The same things were measured in two ways. Each way mixes the same 9 hidden numbers, adds some noise and spreads widely along 6 directions of its own, which tell nothing about the thing.
Some things both ways: the first way, then the second way.
[  6  -6  10 -16 -15  11  -2  -3  -1  35  -6   2  18  16  24  -1 -22 -11]
[  1  30   1 -20  -2  13  44   1  -8   1 -24  20  13 -28  -8   3  -9   9
 -27  -1  18]

[  0 -26 -20 -18 -16   0 -15 -11  -7   2 -16 -17  24  -4  21  -2  -1  -3]
[  7  12 -15 -27  26  16  16   1   3  -4   3  18   7 -12 -19  -8   1  16
  10  -2  20]

[ -2  11 -14  18  12  -3   9 -18  -3   2  12  19   9  -1  -5   1 -18  -2]
[ 16   0  31   5  -1   0 -10 -21  -1 -28  -6   5  22 -14  21  11   2   5
  -9   2   8]

[  2  -5 -22   8  10 -25   0 -11   7 -24 -12  -4  -5  -4 -13   1   1   9]
[  4   7 -10  -4   4 -12   4  -8  19   3  -6  -4  -8 -13  -8   7   5  16
 -23   0  25]

[  7  10 -23  18   3 -15 -33  14  -7  -8 -11 -13  -5 -18 -32   8   3  18]
[ 18   5  51  13  -7   0  32   4  -9   3   6   9  -6 -33  -3   5 -37   6
 -18  16  -8]

[  2   8   4   0   1  -6   4  24  16   6   2  -9 -17   1  -9  -6  14   4]
[ 21  -8  17  14  10  -7 -15 -19  31 -10  17  -8 -13   2  -6   7 -17   9
  -9  17  14]

[ -1 -11  11   8   0   2   0  23  -2  -6  -8 -38   4  -5  -4  -8  31 -16]
[ 10  -7   7  18   8 -13   7  -6  10  -3   6 -10  -7  -9 -18   9  27  19
   6 -11  18]

[ -4 -18 -31   0  12   1  -5  -9 -16 -14 -10   6  -1 -15  -3 -24 -12  -4]
[ 11   1  43   6 -10   7  21  14  -2  -3  20  33  -6   1 -13 -12 -44 -10
  13  20 -27]

[ 10  -2 -13 -13   7  -8   0  23  20  23   1   0   6  30  11  -4   3  -2]
[-13  11  -2 -37  17  32  34  37  -4   3  19  27   3  -9 -19 -14 -11  -1
  12  -8   6]

[  7   4   8  -9 -22  15 -12 -44  10   4 -12  13  10 -21  -5   8 -30  -7]
[  5   9  -4 -26   4  29  18  -7 -14  -5  12  23  -4 -22  -9   0 -27  -3
 -29   5   0]

[-12 -16  27 -35 -32  -8  -9  15   6  21 -16 -10   8   9  24 -18  -7  -1]
[ 21  -1 -34 -27  15   5  16   2  35  -9   1   9  -5  18 -21  -2 -15  26
 -11  -2  16]

[-12  -8  17  -7 -20   9  -4  29  -5  -1  -2 -39 -10 -20  -2 -18  32  -2]
[  1   1  21  -2 -12   6 -15  12   2  -2  27   7  16 -16  19  10  -9   6
  -8   8 -19]

[-12 -13  57  -2 -28  14  -6   0   1  38  -3 -20   4   0  41 -25 -27 -24]
[ -4  -7 -10 -11  -8   8   3  -2 -15 -25  13   6  -9  -2   3   1  -8   1
 -25 -19 -23]

[-24  -9 -22   4   7  -4   0  11 -34   0   3  20   6 -19  20  -5 -19   6]
[ 23   1  34  -2  18   1  11   2   5 -10  -6  20  23 -16  -3  -6   7  15
  25  -3  21]

[  0   4 -11  -4   0  -8 -25  17   7   6   5  -9  -2   1  -1   7   1   9]
[ 12  13  24  21 -15 -25  11 -14   7   2 -11   2   6 -19   9  15  -2  11
 -25  14   1]

[-16  -3  -6   6  30  -1   5  10  16 -19  -1  11 -29 -13  -6 -17  -6  -6]
[  8   4   0 -37  12  29   4 -19   9 -17   4  28 -14  -2 -16  -9 -41 -13
 -13  18  32]

[ 14   8  11 -15 -26  11   4 -28  13  -2  -4   7   4 -10 -13  -1   1   0]
[  4  25 -13 -27  26  37  27   1   3  -1   6  20  10 -14 -20  -9 -19   6
  -4   9  16]

[ 7  2 -1 -5 -4 -9 -1  2 -2 -5  8 12 -2 -1  0 -4  2  3]
[ -6  23 -25  -5  -6  13  16  14  -7  18  18  17  15 -14  -6   0   4  10
 -19  -1 -30]

[ -2   0  -1   0  -2 -14  20 -12  18  -4   5   1   7   3   7   5   5  -6]
[ 10   0  18   4  10 -12  -5  -4  14   9   4  19  -5 -13   3 -12  -4 -15
 -20   6  15]

[-42 -17 -19   1  -1   7 -10  -2 -18 -24   2 -30  10 -25   0 -22  13   4]
[ 12  10  11   4  -2 -11   0 -14  16  -2  -1   8  20  -5  19  13   7   0
 -23  14   6]

[  4  15  30  14 -20 -20   6 -19  16 -10  -3   0  -8 -15 -23 -10  -4   1]
[  5 -10   5 -12  -3   7  -7   6   2 -32  13  -1   9  -1  14   7  -6  16
 -10 -18 -14]

[ -3  -9  14 -19 -22  18  -5  -7   4  16  -8 -21   3  -3  18   3  -2  -6]
[-11   1  -7  -5  -4   3  -6  12  -3  17  30   2  -8 -22   3   2   6  -4
 -25   0  -7]

[ -1  -3  -5 -22 -15   8   1  -2   8  23  -6   3  16   9  16  -2 -10  -1]
[ 10  -4  42 -12 -10  -2 -11  10   9 -10  10   8  16 -19  26  11 -17   6
  -4  13   9]

[ 19  26  13 -11   2 -10  -6 -13  33  -3  -1  34 -16  14 -25  14 -20   9]
[  0  -9  18  19 -27 -22  22  27   5  23  24  -2 -27  -6  -7   0  -9  -4
 -20   5 -18]

[  0   9   1  -1   1  -1  12 -17  11   6  15  13   7  15  13  10 -11   4]
[ 18   6   4  17  28 -12  -2 -23  15   7   6   1 -12  -9  -5 -15   0 -14
 -19  18  26]

[  8   7  26  -7   1  -6   7  -4  35   0  10  27  -2   8   8  -4  -6 -14]
[ 10  -9  37   0  -1 -10   6   8  -2  -7  10  23 -10  -2  -1 -19 -19 -16
  15  10   0]

[-17   2   2  -4  -4  -2 -23   0   7  -9   2   4 -11 -21   1   2 -13   8]
[  4 -15  15 -16   0   6  -5  15  -8 -13  24  17   1  -4   8  -9  -4  -7
  10  -6  -8]

[ -6  15 -16  -4   7   1 -10   6  11  24  17  13   9  18   6   7 -17   9]
[  5  26 -19 -17  34  26  42  -9   6   1  -1  18   7  -8 -22  -5  -1  -2
 -21   2  24]

Other things, the second way, with their names:
(287): [ 10  18 -32 -10  -7   8  19 -16   2   1   2   5   0  -6  -6   8 -12  11
 -37  12  -6]
(315): [ 20  -3  21  20  10 -17  37  13   0  13   6   5 -22 -10 -33 -18  -3  12
  25   6   6]
(404): [  2  11  35  -9 -16   7  18  16 -19  10  12  29  14 -28  20  -2 -22 -16
 -22  14 -17]
(323): [-16   5 -31 -30 -15   4   7  26  -3  -4  16  -2   9  -7  15   9  10  14
 -25 -17 -16]
(336): [ 10   4  28  21  12 -12  16   6  15  15   9  13  -9   5 -11 -26   3 -28
  18  22  22]
(273): [ 12 -11   4  22   1 -25  13  -3  10  16  14   5 -18  -1 -19   0  21   0
  -6  -3   3]
(390): [  4   5   8  19  -4 -11   6 -24  16  -1   0  -9 -11 -16 -14  27   4  17
 -33   2  13]
(110): [  0  -1   7  28  -4 -25   6  -8  15  -5   5 -13 -13  -1 -13  16  16  18
 -11  -7  -4]
(208): [ 15  -2  -2  20   8 -14 -12 -27   3  17  20  -3 -26 -18 -19  -2   3   0
  -7  23  14]
(302): [ -1  17 -13   9 -22 -10  13 -26 -14  -6 -10  -8  -9 -22  -5  17   5  13
 -29   7   0]
(227): [-14   0  -4 -27 -14  21   5  12 -12   1  31  12   0 -20   9  16  -7  -5
 -34  -5 -14]
(288): [  2 -11  16  20 -23 -25  15   6 -14   9   5   3 -12 -20  -5   8  26   5
 -15 -19 -11]
(231): [  7   4  25 -20  -7   5   6   9 -10  -2  -6  20  16 -31  15  -1   0   2
  -5  -1  21]
(204): [ 21  -9   4   7   0   4  18  -6  -5 -10  13   6  -1  -3 -28   8  12  26
  28  -4  -3]
(139): [ 18  -8 -12 -21  -7  12 -27 -17  17 -28  18  14  19   9  13  19 -15  21
 -16   1 -21]
(347): [ -7  11   9 -10   6   8  29  30   5   8  10   9  -1 -11 -14  -8  -5   7
   5  -3   8]
(25): [  1  -4  -5 -13   2  11  12  28 -17   6  32  -1  -2 -15   2 -13   4   1
   7  -2 -10]
(201): [ 16   6  14  12  -3 -17   8 -19   9  -6 -14   6   6 -15   2  11   4  13
 -24  -1   9]
(234): [-10  11   6 -16  -3   3  10   3 -10 -12 -10  -2  21 -34  15  20  27  16
 -23 -22  21]
(198): [ -3   1 -27 -23  -2  15 -13  -5   6 -12  23  -8  10  -9  12  23   8  17
 -29  -5  -1]
(103): [ -2   7 -33   3   0   5  16  -4   8  -1  15 -13  -9   4 -18   9  14  14
 -15  -2   1]
(389): [  6   8  -1  17   2 -10  14  -9 -10   0  -1  -6  -1 -24 -14   6  21  23
  -2  -8   0]
(138): [  1  11   8 -20  -2  34  28  13 -23  -1  21  21   1 -21 -17  -4 -21   3
  10   9  -8]
(170): [  8  22  -3 -27   4  28  23 -12 -14 -12  -7  28  16 -23   3  -2 -24   0
 -31   6   1]
(272): [  8  -5   5  30  11 -11  15  10   7  15  29  -3 -20   0 -27 -12   9   4
  11   1 -14]
(70): [ 12   8   6 -14   4   5  26   1   4   1  -4  36  -2   7  -7 -25 -19 -25
 -10  11   8]
(134): [  0  30   0 -10  -6  -3  36  13   2  -2 -21   2  19 -17  22  -2  -8   3
 -41   2   6]
(322): [ 24  -6  51  24   5 -14   7 -25  12 -27 -14   1  -4  -8  -7   7 -11   8
   4   6  23]
(172): [  6  28  34   0  15  13   8 -17  13  -6 -10  19  23 -21   7   2 -15 -10
 -16  22  27]
(261): [  6   3  21  -2  -1  12  20   9 -18  -3  11  18  -8 -20 -10 -15 -21  -4
  -2   1 -10]
(320): [ 20   0  29   8  -4  -7  17 -17  10 -36 -14  -6   3   3  -4  11 -11  19
  13   8  18]

Some of these things the first way, each followed by its name:
[  4  25  15  -1   3  -7  -9  14  18  31  22  40  -6  13  13   9 -31   3] -> (170)
[  5 -10   2   0  -1   7   8 -10 -17   1  -3   6   5   1  12 -10 -10  -7] -> (272)
[-12   3 -16   1   1   2 -26  25  -3  42   4 -15   4  10  24  14 -22  10] -> (234)
[ -1  -2  21  24   6  -6  -1   4 -14 -20   4  11  -9 -23   2 -11  -5  -6] -> (389)
[  5   2  -7   5  20 -13 -18  28  -4  -8   4  -5  -3  23  -5   6   8  11] -> (25)
[ -1  -7  -6  -3  13  11 -23   9   1 -18   2  -1 -15 -16   7  11   1   0] -> (208)
[-26   7  12  10   1   4 -23  14  14 -17  -1 -18 -21 -36 -20 -11   6   2] -> (227)
[-27  -3  21  18  -7 -14  15  -7 -20 -16   1  -9  -3  -3  -4 -33  -8  10] -> (134)
[-17   0  -4  -5  -8 -15 -13   2   6  -8   3   9  -8 -27  -4 -13  -8   5] -> (139)
[  7   6  -1  -9   9 -10 -33  29  -4  11   4  29 -13   7  12  15 -24  15] -> (315)
[ -2  -1 -18  -3  -9 -10 -28   6   0  12  -3 -22   6  -5   1  15  -3   8] -> (201)
[-14  17 -21  -5 -12  18  -7 -14   3  -1  10  -4 -20 -31 -18   6  -4  21] -> (172)
[ -7 -11  10   3 -11  11   8 -30 -10  10  -6  10   2 -13  21 -20 -36 -10] -> (110)
[ 24  13   4 -14  -2  -5  20 -12  21  23   2  37   4  30   5   2 -21  -1] -> (347)
[ 24   1  23  11  16  -2  -7  12  21  -5   4  -9  -6  17  -6  -3  12 -21] -> (302)
